There are 3 ways to turn a row about zero (a turn may also mirror it). The second row of each pair is the first, turned, with some noise.
Known pairs, each followed by its turn:
[ 32 -27 -18 -36]
[ 15 -37 -15  40]  les

[-23   0   9 -33]
[-3 23  5 34]  les

[ 2 18 21 17]
[ -1 -27 -19   5]  mur

[ -9 -17 -40   8]
[ 20  42  -5 -13]  mur

[ 36 -17 -11  -3]
[  9 -10  -8 -36]  Kiz

[ -7 -23 -20 -26]
[  1  28  27 -11]  mur

[ -3 -19 -31  37]
[-41  -6 -27 -16]  Kiz

[-32 -18   7 -24]
[ -3  -3  31 -29]  mur

[-21  40  31 -21]
[16 17 40 33]  Kiz

[-33 -36 -37 -23]
[ -9 -55 -24  16]  Kiz

[-26  -5  -8 -13]
[ 1 15 17 19]  les

[25 11 34  4]
[-26 -21 -14  19]  mur

[ 35  28  19 -30]
[ 12   6 -54   9]  les

[  0 -31 -20  -6]
[  2 -29  20  18]  les

[ -9   3 -25 -11]
[-14 -23   8   0]  Kiz

New pairs. What belongs after each?
[-36  17  20  25]
[ 18 -38 -18 -25]  mur

[-37  -8  38  15]
[  2  28 -20  43]  Kiz

[ 38 -24  15 -16]
[ 39   2 -12 -31]  Kiz

[ 22  35 -26  -6]
[-15  -8  40 -22]  Kiz

[-14  21  19 -25]
[  3 -29  28   7]  mur

[-18  40  -2  21]
[ 37 -25 -19   4]  mur

[-6 33 42 20]
[-20  35 -23 -31]  les

[-27  37  39 -19]
[ 10 -61  24   0]  mur

[  8  18  -2 -10]
[ 7  0 22 -7]  Kiz

[-10  23 -24  -2]
[34  2  3  6]  mur

[ 36 -40 -22 -12]
[  5 -57  -1  20]  les

[-41  -1   4 -34]
[ 15 -25   3  45]  Kiz

[ 17 -42 -24  41]
[-15  45 -41 -15]  mur

[-36  28  28   5]
[-2 25 18 46]  Kiz

[-29 -29 -30 -40]
[14 -1 38 52]  les

[-20 -37  17  21]
[-21  -2 -12 -46]  mur

[-36  -9 -20 -23]
[ 23  10  36 -25]  mur

[ 22 -21 -30  27]
[ -1  43 -27   1]  mur

[  3  18 -21   3]
[ 25   2   3 -10]  les

[-22  15  30 -38]
[-10  42 -16  30]  les

[-40  31  27 -36]
[20  1 35 58]  Kiz

[-21  -9  33  -4]
[-15 -28   9 -27]  mur

[ 37 -15  -3 -34]
[  7 -27 -28  31]  les

[-31  -7  34  -7]
[-33  29   2  13]  les

[-36  38 -37  -8]
[46 38 28 -2]  les

[ 42 -16  30  22]
[ 19  37 -18 -35]  Kiz

[37 -6 10  1]
[ -4 -26 -30  -4]  les

[-27 -37 -15 -37]
[-7 -2 33 53]  les

[ -7   0 -16 -19]
[18  3  7 20]  les

[-28   3  19  34]
[  9 -26 -25 -29]  mur

[-1  2 22 -2]
[13 14  0 10]  Kiz

[ 32 -40  29 -13]
[-60   8   6   1]  mur

[-28  -9  35  42]
[-11 -31 -32 -45]  mur

[-30 -13  20  15]
[ -3  12 -22  30]  Kiz

[ 27 -10  19  16]
[-31  -2 -24  11]  mur

[-16   1 -28  25]
[ 30  14 -20 -14]  mur

[ 24  28  -9 -21]
[11 -2 12 40]  mur

[ 33 -42 -20  27]
[ -9  -6 -43 -44]  Kiz

[ 31  32 -15  35]
[-35  26  20 -37]  Kiz

[-10 -18 -10  15]
[-18  -6 -24   2]  Kiz

[15 41 -5 31]
[-28  31  31 -16]  Kiz

[31 -2 15  9]
[ 12  21  -4 -25]  Kiz

